The same things were measured in two ways. Each way mixes the same 9 hidden numbers, adds some noise and spreads widely along 5 directions of its own, which tell nothing about the thing.
Some things both ways: the first way, then the second way.
[-24 -45   7  12 -23   9  34  12 -27 -26 -10  17  39   9  57  -6 -28 -10]
[-17   3   4  15 -10 -19  49 -26  19   7   6  -4 -32 -34 -22  35   5  28
  21  -7  20  28  22]

[ 40 -31 -11   7 -25  15  20  -8  39 -40  10 -20   6 -11 -18  15 -29 -44]
[ 36 -20 -52  62 -25 -29  -1 -12  12  -3   2 -26 -26 -31   1  22   9  14
 -26 -10  -2  -9  40]

[-19   1 -32  -3 -13   3  32   0  14 -46  21 -11  21 -19  24 -12  -6 -27]
[ 46   0 -32  28 -36 -28 -11   4  -3  -5  11  16  -6  -9   9  29   9  19
 -11 -17   6 -17  10]

[ 39  15 -45  10 -36  27  16 -11  10 -29   0  22  20 -14 -35 -44  11 -28]
[-22 -17  31  21 -23 -59  -3 -19   3 -48  -5  16 -38  35 -27  22 -39  41
   4  -6  -4 -26 -10]

[-33  17  22  -5  -3 -16  18  24 -42 -15   3  21  13   7  40 -24  -1  -9]
[ 15  14  58 -13 -25  11 -37  -5  -2 -14  14  37  35  28  32   1  20 -46
   1 -14  34 -37  -6]

[ 32   3  28   6  -6  19   0  13 -17   8 -23  30  -8   2  21 -38 -14   7]
[ -6   6  43  12   2 -22  10 -21   9  -5  21  -7  16 -23   7 -27   2  14
   4  16   3   1   1]

[ -2  -1   5  -2  -4 -25   5  50 -12  15  17  46 -35  35   8 -27  30  15]
[ 16  27 -23 -39  21 -10   5   3 -11   0  16 -20 -22 -19 -10  26  10 -31
   8 -49  19   8  14]

[ -9   4  22   8  23 -23 -33 -17  28  15  13 -44  34 -34 -62  16  23 -39]
[ -2 -22  23 -17  28   0   2  14  -7 -40   1  -7 -26  11  -6   4 -28   9
 -15  14 -18  12 -11]

[  7   5 -16 -18  18 -18  -8  47 -24  17  18  26  -5 -22 -25 -10   9  11]
[ 12  28  20  15 -38   0 -13  16 -11 -44  20  -1  11  26   4  56  -5 -34
 -23 -53  43 -31  -1]

[-13 -10 -23 -29 -35  -1  32   4 -11 -35  -3  -1  52 -52   6  -7 -16 -43]
[ 47   0   8  36 -22 -11   1  -8   2   5  31   0  15 -30  21  13  37   7
 -21 -19   9 -13  23]

[ -1 -27 -23  -1 -11   1  10  -8  39  -6  18   9 -22  23  -6  40  -3  -5]
[ 26  10 -39  14 -17  10   1   2   9  -4  -9  -1  15 -12  14  31 -14 -25
 -19 -15  33 -19  20]

[ 18  10  -2  -3 -16 -24  19  -7  38  -5  26  30 -40  46 -14   6  27 -25]
[  4  -4  -4  -1  15  14  -2  -9  12   5 -12  -4 -14  -9  10  -7  14 -17
   2  24   4  17  13]

[ 18   8   8  -5   8 -31   7  26  13  -7  25  20 -16   1 -42  -2  20 -36]
[ 10 -46   6  13  14 -10 -11   3  -4 -61 -48   6 -16  29  14 -25 -60 -21
  10  11 -15 -32 -11]

[-10  17   5   8  20  17  -2  21 -15  -7   0  30 -41  17  24   0 -17  25]
[ 13  23  -2   5   5 -20  22 -11   6  12 -23  17   4  -6   4 -11 -11  33
  18   4   3   0 -14]

[-45  13  -3   0  19  31   9  -7 -15  -7 -45  51  16 -39  30 -12 -13   9]
[ 36  15 -54  -2  38 -17  19  -1 -12   5 -30  -6 -53  13 -21  27   8  37
  12   1 -20  12   4]

[-39   1   9 -18 -13 -22 -12  39 -14  -8  12  30 -40   5  -7 -45 -21 -16]
[ 22 -33 -34   8 -10 -27 -24 -20  13 -13 -14  -1 -30   0  -1   6 -19  -3
 -23   5  -3 -34  32]

[ 40 -14  28  44  19  30  -8 -27  19  19 -24 -23  22  11  30  33  10  31]
[ 23  33  21 -37  -7   6 -21  25 -21 -31  22   8  34  10  19  18 -11 -50
   2 -42  33 -23 -17]

[ 18  21 -18   1  20   0  -7  24  -8  26  -7  70 -39   8  -4 -46  16  31]
[ 15   9   0  16  -5  -3   3  -9   1  -2  11   7  -7   7  -2  33  13  22
 -10  13   9  -3  12]

[ 54 -25   3  51  29  25 -31  10  20  22 -24  12  -3  -5 -30 -27   0  22]
[ 35   8  14   3 -16   3 -20  11 -12 -50  23 -12  28  15  14  34 -21 -35
 -39 -31  34 -64  11]

[  5   4  23   0  37  -6  -4  -4 -20   5 -13  27 -23  -2  25  -2 -60   3]
[  3 -15 -30 -15  -5 -14 -15  19   2 -31 -50  -6 -70  19 -12  16 -27  -7
   0 -15  -7  11  -7]

[ -5  31  -3  -3   5 -24 -28 -25  40  15  29 -53  12 -12 -39  19  50 -14]
[ 27  11  14 -26 -30  12 -68  28 -18 -35  40  18   9  39  15  48  12 -47
 -38 -22  25 -32   0]

[ 73  31 -22  -3 -15  -7   3  16  30  11  -5  52 -42  10 -56  -9  49   1]
[ -5 -18  27  15  18 -17  10 -11  -3 -62 -45 -12 -44  40 -13   4 -35   1
  25  15  -9 -24  -8]

[ 36  -1   8  33   8  60 -28 -27  12  21 -43  -7 -20  12  34  27 -17  62]
[ 36   5 -40  11 -12 -33   2 -14   3  10   8  17  -7  -8  -7  26   0  31
   4   4   6 -18  13]

[  5  49 -33 -26 -10 -12  11  13 -26  -4  10  59 -48  19   9 -38  -3  12]
[ 37  16  20 -30   8 -16 -10 -11  -2  30  -2  37  12 -10  24 -36  30  17
  10 -12  -6  -2  -9]

[-12   4  31  -1  36 -13 -61  28 -33  54 -26 -14 -15 -18  -7  23 -10  56]
[ 74   3 -27 -44  25   0  -4   6 -15  14  15   7 -13 -24  13  16  27  -7
 -15 -34  -3 -10  21]

Other things, the second way, with their names:
<196>: [ 29   5  -7 -54  33 -11 -12  19 -20 -25  -8  -2   7  -8  15 -23 -43 -38
 -17 -70   1 -19 -16]
<135>: [ 26 -22  27 -56  11 -28 -38   9 -11  -9  38  28   6 -17  17 -34   0  -2
   6   3 -20  -4 -12]
<33>: [  4  -8 -14 -28  46 -11  43  11  -8 -12  -8 -17 -46 -31 -19   4 -16  24
  28   6 -21  48  -8]
<54>: [ -3 -32 -15  18   1 -46  24 -43  28  39 -37  51 -42 -11 -12 -18  -9  88
  10  28 -29  21   4]
<191>: [ 27 -16 -11 -26   4 -25  12   2  -3   3   4  22 -37 -19  -5  13   3  29
   2 -24 -11  20   0]
<390>: [ 57  -1 -13  -8 -23 -20 -33 -11  -8  -4  13  20 -20  20   4  41  27  -7
 -34 -46  14 -47  27]
<22>: [ 25 -10 -25  16  22  18  28  -1   7  16 -29   5 -25 -19  11   4  21  14
  15  30 -11  37  10]
<34>: [ 19  -4 -11   9 -24 -17  -8 -21  11  10  -6  28 -17   3   0  25   9   9
 -12 -21  16 -12  19]
<53>: [ -37  -36  -14   18   -2  -69    0  -30   15  -19  -36   19 -106   43
  -54   27  -28   90   19   48  -40   23   -3]
<449>: [ 36  -2  -1 -36  18 -14 -17   0 -11  -3  -2  28 -27  17   1  10  13  14
   4   0 -12  -8  -3]
<461>: [  6  12  -6  11  58  -6  94 -37  12  31   0 -33 -39 -57 -24  10  30  67
  32  35 -13  53  28]
<391>: [ 43 -20 -25   6 -30 -19 -22   9 -16 -46   6  15 -24  18   1  55 -18 -31
 -10 -53  19 -41  16]
<459>: [ 38  35  31 -33   3  16 -51  47 -29 -46  13 -13  30  22  39 -16   9 -68
  -1 -24  11 -25 -29]
<110>: [ 22  18 -19  -8  21 -22  23  -8  -9  18   9  17 -28  -2 -18  32  19  47
   9 -11 -11  22   0]
<124>: [ -7  31  -9 -25  -3 -24 -12   8  -3 -23 -28  -9 -50  34 -24  30 -17  -3
  -2 -36  13  -8  -9]
<222>: [ 56  23 -24  52  -4  14  16  -9   1  23  14  12  38 -11  24  28  40  20
  -7  22  15 -13  19]
<282>: [ 34   8  11  36 -25   7   9 -16   6  -4 -12   8  -7   7  14  30  34  -7
  -2 -18  28 -18  23]
<74>: [ 36 -13 -44   7  14 -22  31 -29   8  47   1  28 -31 -30 -11  26  21  62
 -12  -6 -11  22  27]
<481>: [-14 -36   4  12  -1 -48  23 -34  24   1  -3  13 -35 -20 -18  -7 -27  64
   2  32 -16   5  12]
<47>: [ 64  12   8 -79  49 -23  21  -8 -19  17  -6  20 -12 -32  10 -31  14   2
  29 -58 -11  -3  -7]
<345>: [ 13 -22  20  20 -29   5 -11 -17  17  10  28  25  11 -19  19  14  22   4
 -23  18  15   0  23]
<301>: [ -8   2  55  19  18   7  15 -31  15  17   2  12  34 -20  26 -49  17  14
  12  48  -5  12  -3]
<336>: [ 18 -32  14   6  -7  -3 -40 -20   3 -27 -18  35 -13  46  15   2  -4 -18
  -5  18  -2 -41   9]
<38>: [ 14 -22  38  18 -12  18  17 -12  10   3 -24  64   0  18  21   8   4  38
   4  27   2  11 -13]
<26>: [ -3 -31   1   7  11 -22  28 -32  12   8 -14  25 -61   1 -23  26   7  55
   5  11 -16  24  15]
<37>: [ 28  -9 -19  23 -35 -39 -53   4 -10 -33  30  10 -11  27  -1  35   5 -11
  -6  -4   5 -40  12]
<428>: [-47  35  40  -7 -19 -31 -14  -6  -1 -15  30 -13 -52  27 -36  45  28  12
  -1 -16  12  30  -3]
<320>: [ 51   5  24  -8  31  22  34 -15   1  26  38 -19  33 -71  32 -16  43 -12
 -11  -5  11   8  32]
<167>: [ 27 -11  -5   1  -9 -33 -23   6 -11 -61 -19 -12 -52  37 -15  33 -24  -1
  -6 -18  -3 -38   3]
<338>: [ 69 -11 -49  11  18  -1  23  -3   1  25  14 -11 -10 -56  15  14  35  14
  -5   4  -7  11  35]
<260>: [ 22   6 -34  -8 -14 -42  -4 -19  -3   1  15  15 -44  12 -28  58   6  25
 -10 -41  12 -17  24]
<253>: [ 25   9  27 -23  -6 -27 -15  -6  -9   1  52   8  15 -31  10  -1  23 -11
  -4 -33   9  -9   8]
<65>: [-31 -19  -6 -43   0 -26  -5   8  -6 -32   5  12 -72  19 -39  56 -36   4
  -9 -45   0  27  -5]
<129>: [ 30 -22  -7  -2  18   3 -13   2   3  -9  12   8  24 -13  22 -15 -19  11
 -23  45 -12 -16   3]
<456>: [  2  29   1  19 -19 -18  25   4   8  -6   7  -8  -9 -10 -12  38  -8  45
 -14   2  17   5  -1]
<134>: [ 36 -30  28  10  -6  11 -35 -18   4 -31 -29  52  41  43  42 -29 -25 -18
   5  50   6 -69  -8]
<214>: [  7 -22 -10  -6   8 -31 -19  -7   7 -26  -3 -22 -42   2 -11  -4 -19  16
 -21  19 -19 -16  14]
<296>: [ 41 -23 -26 -14   8 -22  11  -1  -8  -3 -15  38 -14 -11   5   5 -23  14
  -2 -51  -5  -7  -5]
<348>: [ 19 -27   1 -48  30 -39 -16  -6 -13 -21 -28  24 -65  26 -15 -12 -16  20
  13 -18 -33  -5 -11]

Some of these things the first way, each followed by its name:
[ 13   4   9  30  16  16  -2  17  -5 -15 -28  22   9 -24  13 -55 -12  -3] : <167>
[ 26  -6  -4  15   9  24 -19 -27 -27  20 -36  18  24 -12 -20  13 -33  15] : <26>
[-18 -10 -10  21  -4 -16   7  17  -3 -41  41 -16   1  24 -18   5 -15 -32] : <34>
[ -4  45 -19 -31  -9  -9 -12   0 -35  15 -19  44  -6 -25 -27 -30  -2   3] : <348>
[-55 -45  24  -4 -19 -27  19  33 -18 -17 -10   7  50 -24  27 -21  -6 -37] : <320>
[-21  10 -36   7 -31 -44  12  42   5 -31  41   3 -13  32 -22 -12  48 -15] : <47>
[-15  32 -43 -63   9 -10  -3 -28 -44  38 -20  42  14 -46 -14  41 -25  24] : <38>
[ -2  26  26  29  38   9 -31   1 -20  22 -25   9  -6   0  18 -20  -2  35] : <449>
[ 32 -34   4  33  12  22  -2 -26   5  -4 -14   8  35  -9 -30   7 -35 -28] : <196>
[ -6   2  16  28   5 -28 -37  44   8  -8  49 -33 -43  38 -36 -22  10  -7] : <481>
[-43 -14   7  23  11 -23   5   8 -13 -33  23 -40  46 -11  18  -3 -12 -29] : <191>
[-25   6   5  39  26  12   0   9  -8 -18   5  -5  28  -5   7  -6  16  -2] : <110>
[ 21  26  36  36  11   4 -15   1   0 -13  20 -34   9  13 -12 -17  13 -20] : <428>
[-52   9 -11 -38 -18   2  -2 -33  22  17 -22  25  15 -41   6 -19  11 -16] : <129>
[ 15 -13   3  71   8  26  -8 -40  22 -60  30 -62   5  44 -23  39 -47 -37] : <54>
[ 32 -17  10  53  47  26 -44   4 -23  24 -18   5 -15  18 -16  16 -43  45] : <74>
[ 53  10 -46 -14 -11 -14  15  27   0   0   8  54 -43  17 -30   8   6  15] : <282>
[-60 -18  40  28  -8   8   2  -8   9 -47 -14 -18  38 -27  25 -59 -31 -61] : <214>
[  4  40  15  -1  24  -1 -19  22 -16  29 -17  57 -58  19  10 -20  11  41] : <134>
